Each new row is followed by its nearest point in the smallest flat space through zero that holds the last named rows.

j215 (6 x 14):
[[ 20 -23   1 -36  16   7   0  14 -28  -8   0  -7   5  15]
 [ -7  14  -4 -19 -26 -15   1  -6 -21  -2  17   0   6  10]
 [ -9 -15   7  12 -28   0  23  24   0  -9 -15 -17  21  -3]
 [ 11  13  37  -6 -20  10  -3  25 -18  19  10  14  -2  19]
 [  8  -3  -3   0   6   8   1  14 -21  18  23  -9  41  15]
 [ -7 -23   7  -4  20   2   7  31  -5   9  23 -12  16 -17]]
New rows:
[  7   5 -21   3  -3 -14  28  14  -5   5  -4   2  18   1] => [ -3  -4  -8   4  -8  -2   8   3  -5  -2   1 -10  20   3]
[ 20 -20 -26 -29  13   0   0  -6 -29  11 -18  10 -23  12] => [ 20 -11  -8 -32  18   4  -8 -10 -17 -13  -9   1 -12  15]
[ -6  -9  -7  -3  -2  -3   7  10  -5   6   2 -25  -3  28] => [  3  -7  -2  -6  -5   1   5   6 -10  -3  -1  -7  12   6]
[ 11   8 -13 -17 -26  -6  10   2  24 -20  -3  28   9  -6] => [ -5   5  -3  -2 -19  -8   4  -8   0 -10  -9   0  -6   1]
[ -8 -12  23  18  -3 -11   0 -10 -20  -6   7   6  14  15] => [  1   4   4   2 -10   1   2   5  -7   5   4  -1  11   7]
[ 11 -30 -19   5   8  25   7 -12  21  -4  -2 -11 -12   7] => [  8 -15 -12   5  21   8   0  -6  10  -9 -19  -6   0  -2]

j241 (6 x 14):
[[ 20   0  -5 -10 -28  14 -10 -25   9 -37  10  13   8  -6]
 [ 31 -38 -15  12 -38   5   0   2   8   4  25   1   2   6]
 [ 36 -19  -6 -21 -14  18  -9 -33  12 -10  -6 -16  -6   9]
 [ 48  -7  14  14  14   9   8  18  10  -5  14 -34  -9  16]
 [ 27  14  11 -10  -5  -7  -5   4 -16  -2 -21 -20   9  12]
 [-10  12   1  -5 -39 -17  -9 -45  -4 -11  -7  -6  16   4]]
New rows:
[-18   3   3   9 -13  -6   3 -10   3  -3  11  -7 -16  21] => [-11   0   3  12  -6  -9   4 -15   7   3  10  -9   0   3]
[ 10  15   0  18   4  -4 -13  13  38  15  -2  20  10   9] => [ 0  0  1  9  3  0  4 11  2 -2  9  3  0 -2]
[-10 -12 -17 -10  29  -1  16  16   2 -10   3  34  15 -16] => [-15  -2  -9  -5  16  13   0  21   0  -4   3  31  -4 -16]
[ -5  27   0  -7  27  16  10   7 -17   5  -2 -19   0  -7] => [ -4  18  11  -5  28   1   2  10  -4  -1 -12  -8  -5   0]

j533 (6 x 14):
[[ -2  28 -11 -17   4  10   5  38   5 -19  18  -9 -13  -5]
 [ 26  28   1  -6  53  -1  19  43   8   2   6  18 -18   0]
 [ 23 -16 -29  -9   3  31  11  14  18  44   9 -38 -11  -5]
 [ 12   4 -21  -6  15  26  -1  18  15  22  -9  24 -39 -36]
 [  0  15   3  14  -7  15  15   3  -8  33   8   1  19   6]
 [ -6  11 -29   1   2 -14   8  12 -19  13  29   2  -6  -9]]
New rows:
[ 11  -9 -33   5  -4  -1  -5  16   8  -8 -34 -17 -15  -5] => [  7 -14 -13 -12   3   6  -7   3  13  -3  -4 -11 -18 -10]
[ 24   0  19   1 -25 -10  -6  15  -3  21  -1 -32  -6 -22] => [  3  -5  -6  -3  -7  12   2   1   6  11   2 -17   1   1]
[ 25  -2  -3 -28 -12 -21   2 -14   8  12  -7 -13  14  20] => [  8 -16   2  -1   3  -7   2  -8   3   3   1 -21  10  15]
[  6  -5  -2  -2  16  -7 -26  -1   5   7   0  -8 -16  -1] => [  8 -13  -7  -5  11  -5  -3  -1   5  -1  -3  -2 -12  -4]
[-34  -8   2   8 -15  12 -11  10  -3   7   9  -4  20  -5] => [-15   6  -1   3 -26   9  -2  -5  -7   3   6  -5  10  -1]

j750 (6 x 14):
[[ 20  11 -16 -16  14  -9 -16 -15 -13  13  30  -5 -15  -1]
 [ 20  13 -16 -24 -29 -14  36  14  12  -5  -8  29  35  -8]
 [ 12   0   1   7 -31  -5   5  13   1  33  10 -10   3   0]
 [-10  21  -9  13 -18  -3   9  10   2  15 -19   0  -6   5]
 [-12   1   8 -20  13 -27   7 -11 -22 -16 -25  11 -13  -3]
 [  1   9 -29 -11 -14  -7  18 -10  12  10  -9 -22  -8  26]]
New rows:
[-32   9  -3 -14 -34  13 -20  14 -15 -14  20  -7 -16  37] => [ -6   2  -5   8  -2   3  -2  -3   3   8  -3 -15 -11  11]
[-35  21  -5   5  -1   2  -8  25 -20  -1  17   3   4  11] => [-7 17 -1 14  2  4 -8  6 -4  6 -5  6 -7 -4]
[ 18  -2  13  -6 -28   2  12   2  -8   6   3  -6 -29 -22] => [  7  -4   9  -2 -15 -14   1   5 -11  19   4  -3  -3  -5]
[  9 -12  15 -17   0  -8   1  33  11  23  -1  24  -7   4] => [  7  -4  11  -2 -14  -9   4  10  -6   9   2   8   8 -10]
[-11  -1  22  10 -15 -10  -3  13   5   6  20   8   3 -21] => [  4  -5  19  11 -10   0  -5  14  -7  11   6   9   7 -15]
[ 12   0   5  11 -11   2  15 -28  28  -3  11   1   5  -8] => [ 7 -6 -6 -2 -5  8  5  1 12 -2  8 -3 12  4]

j660 (6 x 14):
[[ -4  15   4  11  -5 -10  -8  10 -17   5  28   9   4 -13]
 [  0 -20 -15   4 -10   5  -8   8   9  -2   5  16 -19   4]
 [ 20 -13  39  15  20 -19 -26   2 -21   8  13  16   5 -21]
 [ 18  12  -7   9  21 -14 -10   4  -5  -7   0  13  10 -18]
 [ 32 -13  19  15   8  -3  -2   6 -39   2  10  32 -15 -10]
 [  4 -12   4  -2  36 -12 -11  29   4  -5  35   8  25  -5]]
New rows:
[ -5  -5  11  -1   5  35   7   9   0  -8 -19 -15 -37  -4] => [  3 -14   3  -5  -9  13  11  -8  -1   1 -15  -1 -14  13]
[ -9 -13  18 -38  27  -1 -15  -1  -1  -5  -2   0  -3  24] => [  1 -24  17 -12  18   4   2   4   9   0  -1  -9   9  12]
[  8 -18 -10  29   1   8  -4  -2   6 -22  17  -2   3   6] => [  3 -11  -9   1   4   0  -5  10   5  -3   7  10  -4   1]
[  1 -30 -14   9 -12  -1   4 -14   3  20 -12  10   2  -2] => [  3 -15  -2   2  -8   4  -6  -5   7   1 -11   6 -15   3]
[  1   4  -7  -1   8 -10  -5  -5   5   5 -15  -1  11 -16] => [  4   9  -3   2   9  -8  -8  -6   8  -3 -12  -3   7  -9]
[ 38 -31  -1 -35  12  15  34  15  -2   0  -3 -16  37  -9] => [ 17 -15   7 -20  36  11  28  10  -4 -10  -5  -7  18  19]

j630 (6 x 14):
[[  5  16  -2 -18  -1  10 -22 -13  34 -12  22  21  20  10]
 [  2  12 -31 -27   6  -4 -30  -3   5 -29  19 -25  39  15]
 [  5  15   0   1  28  33 -30  -8  16 -27  30  11  30   9]
 [ 35  -9  -2  -9  17   7   4  -8  19 -32  33  23  55   6]
 [ 14  -2 -21 -10  12   4  -9  25  32  14  -1  10  11   6]
 [ 18  -7   3 -22   9  11  19  18  22 -43   2   0   3   6]]
New rows:
[  5  -4   6 -19   2  16 -14 -22 -20  -4  15   7  -6 -21] => [ -5   6  10   5  -1   5  -5 -17  -8  -9  10   3   4   0]
[ 12 -24  14  19 -29 -14   6 -15  -6  12  -4  17  -3  -2] => [  6 -10  14  10 -17 -17  19 -16  -8  18  -1  18   0  -8]
[  9  36  32  -4  15  -9   5  11   0  16  -9  -1 -15  -4] => [ -6   3   9   5  -1   7   2   3   4   7  -7   6 -19  -2]

j92 (6 x 14):
[[-19   9  -4 -30   5 -16 -14   3  30  -1  18 -23 -15  -4]
 [ 48 -17 -18  13   4  -3 -12 -14  27  22   1  -1  -7  -3]
 [  5 -38  -9   9  -3  -3  -4   8 -15 -15   9  -9  -3  14]
 [  9 -10  -6 -18  15 -11  14  -2  -1   8   9  -5  24 -18]
 [  4  -4  -9  13   8 -19  19  -3 -38  -5  15  -3  13  -8]
 [ 16  10  -4  17  16  -7  17  -7  -9   7   0  -3  14  10]]
New rows:
[-10  -1   2   0  -3  -9   5  15   2 -19  13   6   7  24] => [-14  -4   3   0   4  -1   3   8  -6 -12   3 -10   1  18]
[ -8   2 -10  17 -23  15  28  -1 -17 -22 -15   3   6   0] => [ -7   0   7  15  -7   9   8   4 -27  -9  -9  12   5   5]
[ 16  -5  -5 -20  21  -9   0  -4   9   2   0   5   1   8] => [10 -6 -4 -8 11 -4  3 -2 14  7  3 -8  9  1]
[  3 -24   7   0   8  -7  30   1   8  23   8  -1   4  -5] => [ 12 -12  -5  -7  11  -4   9  -1   1   6   3  -3  17  -5]
